There are 9 hidden switches. A switch that is on adds its own fixed numbers to the row, and there is some noise. The rows also spread widely along 13 directions, which tell nothing about the answers.
In the rows, zero is written as 128.
Some rows, each with its switches (1 for on, 0 for off) after it:
[131 141 129 145 139 160 121 102 147 130 150 104 114  64 153 171 105 156
 117  96 122  85 104 103 124  95 111 136 124 137 127 129 105 125 132 120
 132 127  87 103 144] => 1 0 1 1 1 0 0 0 0
[153 148 139  87 105 136 162 110 134 106 111 140 146 126 115  83 132 122
 126  67  80  90 154 114 131 108 127 117 176 171 106 116  95 102  87 103
  89 120 115  93 131] => 0 1 1 1 1 1 0 1 1
[141 139 117 104 146 140 146 120 146  83 139 125 135 126  90  97  87 161
 153 132  58  72 145 118 128 105 103  98 167 135 124 110  98 116 108 115
 145 117 153  84 132] => 0 1 1 1 1 1 0 0 1
[117  98 145 143 102 183 152  52 150 205 111 140 114 108 184 193  99 137
 109 138 132  62 111 132 170  84 143 128 127 134  80 113 104  84 103 102
 165 156  58 166 178] => 0 1 0 0 0 0 0 1 0
[145 161 141 140 155 105  89 122 104 140 172  80 136 163 125 156  82 128
 134 172 148  75 123 125 131  99  54  69  95 105 104 151  95  84 135 120
 134 154 134 136  96] => 1 1 1 0 1 1 0 1 1
[168 125 114 152 124 122 119 149 113 122 148 146 145 103 150 150 107 142
 143 101 139  88 151  91 130 116  75 123 130 129 146 141 116 102 113 129
  98 124 113 129 101] => 0 0 1 1 0 0 1 1 1
[151 124 130  96 119 129 134 120 127 127 128 139 147 105 144 123 121 132
 154  96 127 126 122  94 148 121 108 140 138 165 149 143  88 130 115 145
  82 129 119 105 103] => 1 0 1 1 0 1 0 1 1
[139  80 104 128 104 149 124 130 142 139 115 136 128 116 140 132 134 149
 127 102 144 119 157 107 138  98 154  86 160 154 109 142 103  89  99 108
  98 144 145  99 138] => 0 0 1 1 1 0 0 0 1
[117 167 156  54 128 108 130  91 136 134 134  86 133 140 103  80 138 127
 120 109 107 140 108 122 118 107 138 137 136 151  99 127  84 140 128 122
 101 142 134 104 122] => 1 1 1 0 1 0 0 1 1
[124 106 135  63 119 104 101 100 127 158 143  90 114 146 117  99 149 152
 140 143 180 194 127 124 124  96 169 119 142 137 104 124  94 138 110 120
  83 168 151  89 118] => 0 0 1 0 1 1 1 1 0
[138 121 131  98 121 137 168 119 138 116  96 150 148  99 135 112 137 124
 128  72  79 104 130 113 150 131 122 143 155 167 146 136  97 116 106 130
 104 106 118 114 137] => 1 0 1 1 0 0 0 0 1
[140 117 161  85 143 167 166  83 174 117  98 115 109  30 133 160 177 103
 106  70  68  79 127  94 153 117 171 132 152 193 106 101  83 116 123 103
  80  99  92 122 191] => 0 0 1 0 1 1 0 0 1
[180 111 150  81 152 121 150  96 141 103 108 124 147  87  90 149 169 136
 112 140 119  93 113 129 150 119  99  93 201 207 147 164  72  81  97 145
  81 128 154 108  58] => 1 0 1 0 1 1 1 1 1
[150 141 128 112 113 140 110 111 129 133 150 101 140 108 130 134 114 151
 151 106 163 119 135 105 147 105 110 108 140 164 122 147  86 124 116 133
 102 154 136  90  98] => 0 0 1 1 1 1 0 1 0
[136 123 127  97  75 140 132 106 120 149 156 135 148 147 183  95 115 165
 144  81 187 184 121 100 128 102 144 169 140 131 149 150 103 154 120 147
  90 158 107  75  89] => 1 0 1 1 1 0 1 1 1
[122 128 153 102 102 166 151  65 149 147 138  95 113 140 135 104 131 151
 103 113 115 127 108 129 107  70 189 127 186 129  92 100 102 126 120  83
 115 150  85  71 175] => 0 0 0 1 1 0 0 0 1
[136  99 109 130 119 138 116 129 122 148 147 117 134 145 137 130  94 146
 164 143 159 119 144 122 160 109 122  84 129 126 121 142  96 105 119 129
 123 150 156  95 130] => 0 0 1 1 0 1 0 1 0
[160  89 111 109  93 115 142 123 118 140  94 168 151 154  91 114 132 174
 172 151 137 122 183 131 191 137  97 103 178 159 138 148  73  74  67 130
 115 157 178 137  79] => 0 0 1 1 0 0 1 0 1
[112 120 111  82 177  54 112 153 104 147  87 120 133 139 131 113 122  94
 123 135 107 131 131 132 116 133  79 102  71 137 112 140 120 101 105 124
 113 116 169 149 121] => 1 1 1 1 0 1 1 1 1
[127  96 133 103 132 114 121 110 119 163 112 138 103 120 172 125 132 111
  90 107 125 142 107 101  73  74 165 143 131 127  97  97 139 112 105  85
  73 124  73 123 165] => 0 1 1 1 0 0 1 1 1
[117 123 141  94 151  87 134 120 121 159 127 122 137 161 108 118 114 116
 158 170 118 121 129 132 162 131 107 128  97 115 116 123  86 106 114 139
 112 133 138 162 126] => 1 0 1 0 0 0 1 1 0
[133 127 141 126 106 144 101  73 112 178 142  87 119 116 174 168 117 168
 117 131 192 142  91 130 140  89 108 126 129 132 125 150 101 129 132 113
 132 175  94  99 119] => 1 0 0 1 0 1 0 1 1
[144  98 122  93 106 110 157 127 115 132 101 167 152 172  79 100 115 159
 191 169  94  98 162 137 205 146  99 106 150 132 131 115  67  79  69 130
 120 141 154 155 130] => 1 1 0 0 0 1 0 1 0
[165 123 141 119 130 116 125 139 114  73 129 121 145  78 112 129 165 154
 141  89 119 132 130  87 134 135 110 149 164 134 176 126 104 127 124 126
  66 108 113 105 118] => 0 0 1 0 1 0 0 0 1
[170 135 125 115 126 147 148 115 126  90 148 123 140  66 150 142 132 166
 127  85 115 102 111 111 130 124  92 138 170 144 178 135 109 141 140 137
 113 114 116  70 112] => 1 0 0 1 0 1 1 1 1
[126  84 142 117 146  92 123 152  93 116  90 120 137  87 145 153 177 115
 136 110 140 153 108 112 165 163 113 144  95 103 173 135 114 113 144 134
  73 102 121 144 162] => 1 0 1 0 0 0 0 1 1
[141 115 102 117 139 122  91 142 134 130 134 115 102  77 114 144 129 148
 137 118 122 107 139  87 120 101 123 103 118 153 101 117 104 116 123 102
  86 133 144 121 154] => 0 1 1 1 0 0 0 1 1
[127 149 140 129 164 142  99  88 142  91 155  51 114  25 122 184 133 195
 112 121 134 100  82 123 122 106  81 142 141 118 153 138 116 156 169 129
 164 129 121  88 125] => 0 0 1 0 1 0 0 1 1

New rows, each followed by its switches (1 for on, 0 for off):
[135 103 123 123 126 120 141 117 112 122 108 121 133  96 168 136 135 150
 106  91 125 126 123 137 111 113 109 135 152 112 146 121 145 124 114 104
 133 119 109  95 146] => 0 0 0 1 0 1 1 1 1
[171 131 134 136 111 141 125 141 118  93 171 128 135 120 124 122 124 150
 145 104 123  97 140  82 123 106 124 116 157 113 138 113 105 109 131 112
  70 119 104 101 137] => 0 1 1 0 1 0 0 1 1
[127 159 128 118  87 167 136  91 158 168 166 120 123 131 165 111  86 134
 115  60 126  96 139  98 110  71 150 129 134 159  77 129  92 127 108 111
 114 152  82  97 132] => 1 0 1 1 1 0 0 0 0
[123 142 129 100 126 155 125 103 151 169 152  96 140 106 190 148 104  97
 127  81 164 118 117  94 144  99 135 108  84 180 102 170  85 131 146 149
 102 149 133  96 112] => 1 0 1 1 1 1 0 1 1
[142 155 140 126 108 133 122  97 124 116 157  71 114  99 124 138 143 187
 112 105 136 102 148 146 131 109 101 112 155 103 111 115 109 124 132  86
 153 147 121  90 147] => 0 0 0 0 1 1 1 1 1
[143 153 135 121  99 148 139  89 125 143 151 116 139 115 163 121 102 153
 111  78 143 107 124 129 113  94 106 146 163 138 127 139 121 131 113 124
 143 140  97  85  99] => 0 0 1 1 0 0 1 1 0
[147 173 167  97 125 150 141  48 140 159 172  99 125 140 146 134  90 141
 112 133 120  93 101 127 115  74 107 134 161 144 107 131  86 133 126 120
 148 152  85 106  87] => 1 0 1 0 0 1 1 0 1
[129 104 121  89 131 132 101 103 148 129 137 100  92  92 118 115 136 174
 112 116 125 147 100 119  89  71 164 116 173 145 103 106 108 135 106  91
  87 141 110  67 155] => 1 0 1 1 1 1 0 1 0
[132 138 137 104 146 100 108 135  97 110 148  90 141 135 136 108 118 136
 151 123 141 159 101 116 127 127  97 132 112 101 164 138 108 148 153 138
  99 124 138  81 123] => 1 0 1 1 0 1 0 1 1
[136 105 116  98  90 156 131 111 144 131 152 136 120 147 131  99 102 174
 170 118 122 130 162  95 149  97 162 119 150 127 106 105  88 129 108 109
 112 150 132  98 149] => 0 1 1 0 1 1 0 0 1
[153 137 147 128 129 121 124 117 118 106 137  94 134 134  95 115 141 141
 113 130 120  97 130 133 118  99 115  88 177 123 116 128 101  87 118  96
  93 133 126  87 133] => 0 0 1 1 1 0 0 1 1
[144 122 140 138 165 140 124  97 133 100 146  90 126 112 119 147 103 158
 105 153 105  76  95 142  97  75  99  86 180 112 124 126 122  99 122 101
 142 125 113  74 126] => 0 0 1 1 1 1 0 1 1
[137  76 118 110  99 135 128 125 141 163 122 156 129 160 145 107 116 124
 137 106 138 126 162 103 124  84 171 100 155 150  87 121 104  89  65 101
  79 147 109 122 133] => 0 0 1 0 1 1 0 0 0
[136  81  99 131 100 142 119 130 143 158 140 131 130 124 177 129 118 141
  99  82 175 121 151 120 102  81 151  91 156 145  98 158 135  98  95 119
 114 148 135  94 108] => 0 0 1 0 1 0 1 1 0
[125 115 110  79  88 111 116 117 134 142 120 114 120 138  92  67 147 177
 136 105 124 164 148 124 116  95 158 122 179 146  95 112  99 138  90  93
  94 161 148  88 141] => 0 0 0 1 0 0 0 1 1
[134 163 150 115 120 111 147 124 108 131 144 113 146 146 144  88 119 103
 118  83 101 115 108 114 102 111 123 148 129 111 127 111 116 128 124 111
  88 117  74 102 153] => 1 0 0 1 0 0 0 1 0
[137 123 129 107 142 121 108 106 128 112 169 109 145 148 116 115  80 188
 152 161 133 126  97 126 112  84  87 123 163 108 150 143 106 136 114 143
 140 149 126  90  73] => 1 0 1 0 1 1 0 1 1
[138 222 177 122 112 158 136  56 132 126 196  61 131 117 135 132  86 165
 129  99 120  71 109 136 141  97  76 148 135 107 115 121  82 147 149 114
 171 146  69  90 120] => 1 0 1 0 1 1 0 1 0
[136 155 147 107 123 135 121  93 134 150 150  91 131 127 133 127 121 126
 117 112 149 115 104 117 128  94 133 119 133 154 105 141  83 115 126 124
  89 150 106  99 120] => 1 0 1 1 1 0 0 1 0
[155 123 137 127 165 137 120 111 114  92 114 102 131  33 125 192 143 162
 144 144 131  99  91 110 166 138  84 133 129 142 176 122 100 120 138 135
 111 116 116 110 139] => 0 1 0 1 1 1 0 1 0
[136 145 126 119 105 132 130 104 136 165 160 107 124 146 119 130 106 155
 139 132 140  88 156 140 165 115 105  96 127 130  94 140  79 101 118 124
 147 158 151 129 120] => 1 0 1 0 0 0 1 1 0
[156 130 142  92 115 141 165  82 144 117  97 145 117  67 110 130 156 169
 111  88  77  98 128 123 144 115 117 157 194 171 136 111  88 115  91 104
 110 117  96 117 132] => 1 0 1 1 0 0 1 0 1
[130 134 139 141 106 145 120  96 129 123 137  95 123  89 141 144 133 176
 106  83 137 100 125 137 126  98 109 133 160 109 119 123 123 116 116  98
 149 138  89 102 142] => 0 0 1 0 1 0 0 1 0
[148 100 124 114 111 180 151  93 142 124 148 151 137 109 157 144  86 175
 163 129 134 103 102 104 167 102 132 133 156 145 155 131  86 121 117 150
 118 134 107  80 121] => 1 1 1 1 1 1 0 1 0
[113 151 143 106 103 132 129  79 120 166 127 118 130 139 179 108  93 135
 118  76 126 134 125 119 105  84 118 164 128 123 102 117 122 146 102  96
 142 147  69 111 132] => 0 0 1 1 0 1 0 0 1
[148 154 134 126 135 149 160 119 144 105 140 115 164 100 134 126 113 114
 119  83  98  64 124 115 124 112 110 114 157 159 135 141 105 109 120 138
 115 114 116  89 119] => 0 0 0 1 1 0 0 1 0
[154 105 109 122  99 155 116 124 140 136 149 129 113  90 126 138 129 172
 142 102 146 119 131 100 144 103 143 109 162 157 127 132  87 118 117 121
  85 146 128  88 139] => 1 0 1 1 0 0 0 1 0
[129 123 125 132 132 135 120 116 132 136 139 109 138 114 138 150 111 149
 147 136 142 116 124 104 142 109 114 123 122 127 131 134  97 118 126 127
 119 143 124 117 129] => 0 0 0 1 1 0 0 0 1
[159 115 137 100 124 127 156 124 117 122 118 129 149  97 132 138 160 129
 149 117 139 132 118 113 181 156 122 136 136 157 172 142  78 114 134 156
  77 120 140 105 127] => 1 0 0 1 0 0 1 1 0
[159 123 152  96 114 119 145 109 116 127 104 135 157 117 133 117 149 114
 130  88 123 115 134 112 151 125 107 131 164 163 139 143  98 107  98 127
  89 127 114 122 101] => 0 0 1 0 0 1 0 1 1
[126  98 179 116  81 166 184  66 126 172  99 151 133 129 223 128 147  90
  66  42 129 125  82 127 113  86 188 176 166 129 120 118 134 107 103 101
  89 115   4 113 174] => 1 0 1 0 0 0 0 1 0
[132 143 138 107 121 121 117 107 116 128 120 100 136 103 144 130 132 149
 119  85 149 138 117 126 131 119 101 132 133 146 140 147 104 127 114 123
 118 138 120  90 108] => 1 0 1 1 1 1 0 0 0
[147 137 122 134 112 131 129 128 120 136 130 132 147 122 151 129 113 126
 124  91 128  92 138  98 120 100 108 118 126 142 108 131 112  99 103 112
  97 135 101 124 128] => 0 1 0 1 1 0 0 1 1
[135 144 154 110 141 120 139 107 117 111 153  98 128 117 121 126 125 145
 149 135 109 121 128 116 147 131 111 152 126  95 150 107 100 141 153 125
 128 115 120 115 145] => 0 0 1 0 0 0 1 0 1
[150 138 138 132 104 145 117 100 118 127 144  99 144 124 147 134 117 156
 119 100 163 110 131 126 130  95  98 100 166 140 126 154 107 107 117 113
 123 151 121  76  96] => 0 0 1 1 1 1 0 1 1
[132 115 136 103 165 125 144 126 132  96 149 128 142 138 127 118  91 133
 157 152  81  98 103 109 132 113 112 120 127 105 148 113 104 120 134 139
 113 105 122 109 137] => 1 1 1 0 1 1 0 1 1
[107 160 134  79 161  81 131 118 117 113 115 104 147 127 111  89 104 135
 143 115  73 122 108 136 119 124  69 154 115 115 139 120 113 148 115 124
 142 113 126 117 122] => 1 0 1 1 0 1 0 1 1
[138  73 106  71 113 123 131 158 126 113  94 145 129  86 155 105 174 119
 144  62 136 178 133  80 146 138 176 124 119 174 143 130  98 126 120 132
  28 112 154  89 163] => 1 1 1 1 1 1 0 1 1
[193 151 113 146 109 120  90 140 115 126 151 127 121  71 115 167 145 163
 130 102 157  85 160  76 125 105  77 107 139 164 115 127  91  89  98  99
  59 149 109 140  99] => 0 1 0 1 1 0 1 1 1
[147 159 151 116 160 134 150  93 123 114 169 112 135 110 140 145  84 141
 140 152  87  69  93 120 132 115  84 146 122 101 152 103 105 133 148 137
 151 111  90 117 132] => 1 1 0 0 0 1 1 1 0
[154 103 118 140 117 114 121 134 113 130 132 155 147 105 157 165 114 169
 155 122 148 110 142 105 153 125  65 141 121 117 158 135 108 102  92 133
 107 134  94 157  93] => 1 0 0 0 1 1 1 1 1
[180 154 141 135  96 164 142 111 117 102 170 119 144 127 141 118 112 147
 124  93 131  84 128 108 118  93 120 103 184 136 130 118 104 107 118 106
  94 133  91  61 126] => 0 1 0 1 1 1 0 1 0
[112 149 144 124 100 129 149 108 126 149 148 129 153 190 146  98  78 138
 147 110 106 102 147 125 142 107 105 141 115  89 107 122 100 111 106 116
 148 139  91 139 129] => 1 0 1 0 1 0 0 0 1
[121 133 129 141 167 115 127 118 132 136 129 107 119 122 108 143  99 127
 128 155  75  69 120 125 114  99 105 113 122 104 103  94 115 100 113  93
 138 119 101 142 177] => 0 0 0 1 0 0 0 0 0
[153 136 129  97 138 119 120 126 112 120 128 123 126  95 120 129 127 132
 154 114 120 126 121  93 151 133 108 132 120 160 146 124  83 127 123 129
  80 124 130 110 128] => 1 1 1 1 0 1 0 0 0
[162 138 155 137  96 164 130  99 119  98 162  93 138  85 117 154 148 181
 154 111 167 110 130 115 190 136 116 129 164 120 160 136  75 119 150 134
 111 141 120  85 130] => 0 0 1 0 1 0 0 1 0
[138 175 162 137 158 128 142  95 114 124 164  76 135 144 130 153  96 126
 129 158 121  75 118 146 154 123  76  99 109  96 129 129  86 100 150 120
 151 125 118 104 134] => 1 0 1 1 1 1 1 0 0
[146 100 117 150 109 168 135 111 140 153 178 134 133 163 173 144  66 158
 144 139 129  85 130 110 128  79 123  94 148 104 120 137 109 107 122 122
 146 150 103 104 125] => 1 0 0 0 0 1 0 0 1
[127  86 125  82 113 152 175  92 137 132  90 155 171 129 161 111 111 145
 142 106 126 129 104 140 170 122 118 128 176 173 166 175  98 119 102 168
 144 134 151  82  83] => 1 0 1 1 0 1 0 1 1
[169  89 126 153  61 125  91 121  71 163 126 141 137 172 150 141 123 183
 143 130 219 139 158 133 165 110  91  91 163 111 129 153 110  72  78 101
 112 181 123 122  88] => 0 1 1 0 0 1 0 1 0
[140 118 144 100 105 165 129  75 138 134 129  89 118  92 142 150 148 165
 113 118 147 112 117 129 150  99 146 103 166 152 109 132  94 118 132 106
 130 154 129  86 146] => 0 1 0 0 1 1 0 1 1
[141 119 115  82 120 128 130 109 140 158 115 121 125 117 148 130 135 127
 106 108 143 121 130 119 124  97 133  91 137 186  92 146  93 100 102 118
  97 153 146 105 112] => 1 1 0 1 1 1 1 1 1
[136 114 127 114  96 137 135 101 139 159 125 133 124 106 155 139 132 153
 121  93 140 114 147 115 145 105 128 138 144 141 108 128 107 115 104 112
 122 142 106 133 128] => 0 0 1 0 0 0 1 1 1
[118 117 129 114 158  98 110 120 120 110 114 103 127 110 134 129 124 154
  81 115 109 117  87 140  71  88  95 121 154 111 131 138 148 111 112 107
 135 121 112 105 116] => 1 1 1 0 1 0 0 1 1
[130 122 130  82 101 145 146  96 151 161 142 120 112 129 146 112 132 136
 134 107 124 129 140 108 139  95 174 118 132 155  84 104  80 124 113 102
  82 148 108 102 165] => 1 0 0 1 1 1 1 1 1
[139 122 140 134 126 158 147  98 142 141 156 110 121 112 157 157 118 143
 112 132 128  88 112 122 133  93 136 113 137 119 118 122  97 106 140 112
 116 133  96  98 156] => 1 0 0 1 1 0 1 1 1
[156 152 149 138 109 145 128 100 116 137 138 115 140 115 170 144 115 117
  86  70 143  73 129 117 106  87 100 108 151 141 103 140 125  91 102 101
 120 135  75 109 110] => 0 1 1 0 1 1 0 1 0
[104 119 108 129  74 149 156 118 140 171 122 151 145 148 187 100  90 134
 130  55 111 106 161 117 127  95 139 142 125 116  92 116 128 123  91 100
 145 141  87 123 166] => 0 0 0 1 0 0 0 1 1
[138 146  97  74 104 109 109 146 119 126 155 129 134 145 119  61  94 156
 175  87 124 164 152  91 122 119 122 129 122 149 128 128  93 160 110 134
  97 145 166  79 107] => 1 1 1 1 0 1 0 0 0
[127 116 141  91 126 128 127  95 127 142 132 103 140 137 143 114 118 132
 136 123 137 138 116 122 135 105 127 124 146 136 123 141 105 132 122 129
 124 144 131 100 114] => 0 0 1 0 0 1 0 1 1
[139 118 105 118 136 116  93 141 114 124 142 115 131  92 163 143 114 153
 138 104 156 146 107  89 107 106 101 126 104 131 145 138 120 138 129 130
  91 137 121  99 118] => 1 1 0 1 1 1 0 1 1
[112 124 142  94 128 113 125 105 127 145 125  80 124 137 127 103 145 125
 103 113 119 147 117 131 101 102 155 122 145 120 106 122 120 136 134 102
 122 138 131  99 156] => 0 0 0 0 0 0 0 0 1
[161 129 132  97  86 155 140 110 137 121 147 118 143 108 126 121 151 157
 140  98 148 120 130 101 157 120 141 111 164 168 131 149  72 117 132 137
  83 150 143  90 112] => 1 1 0 0 1 0 0 1 1
[155 119 159 116  92 170 138  60 134 143 147 137 119 129 138 142 106 177
 139 138 131  92 118 108 144  71 135 137 183 129 108  99  89 105  94  96
 111 155  55 121 131] => 0 1 1 0 1 1 0 1 1
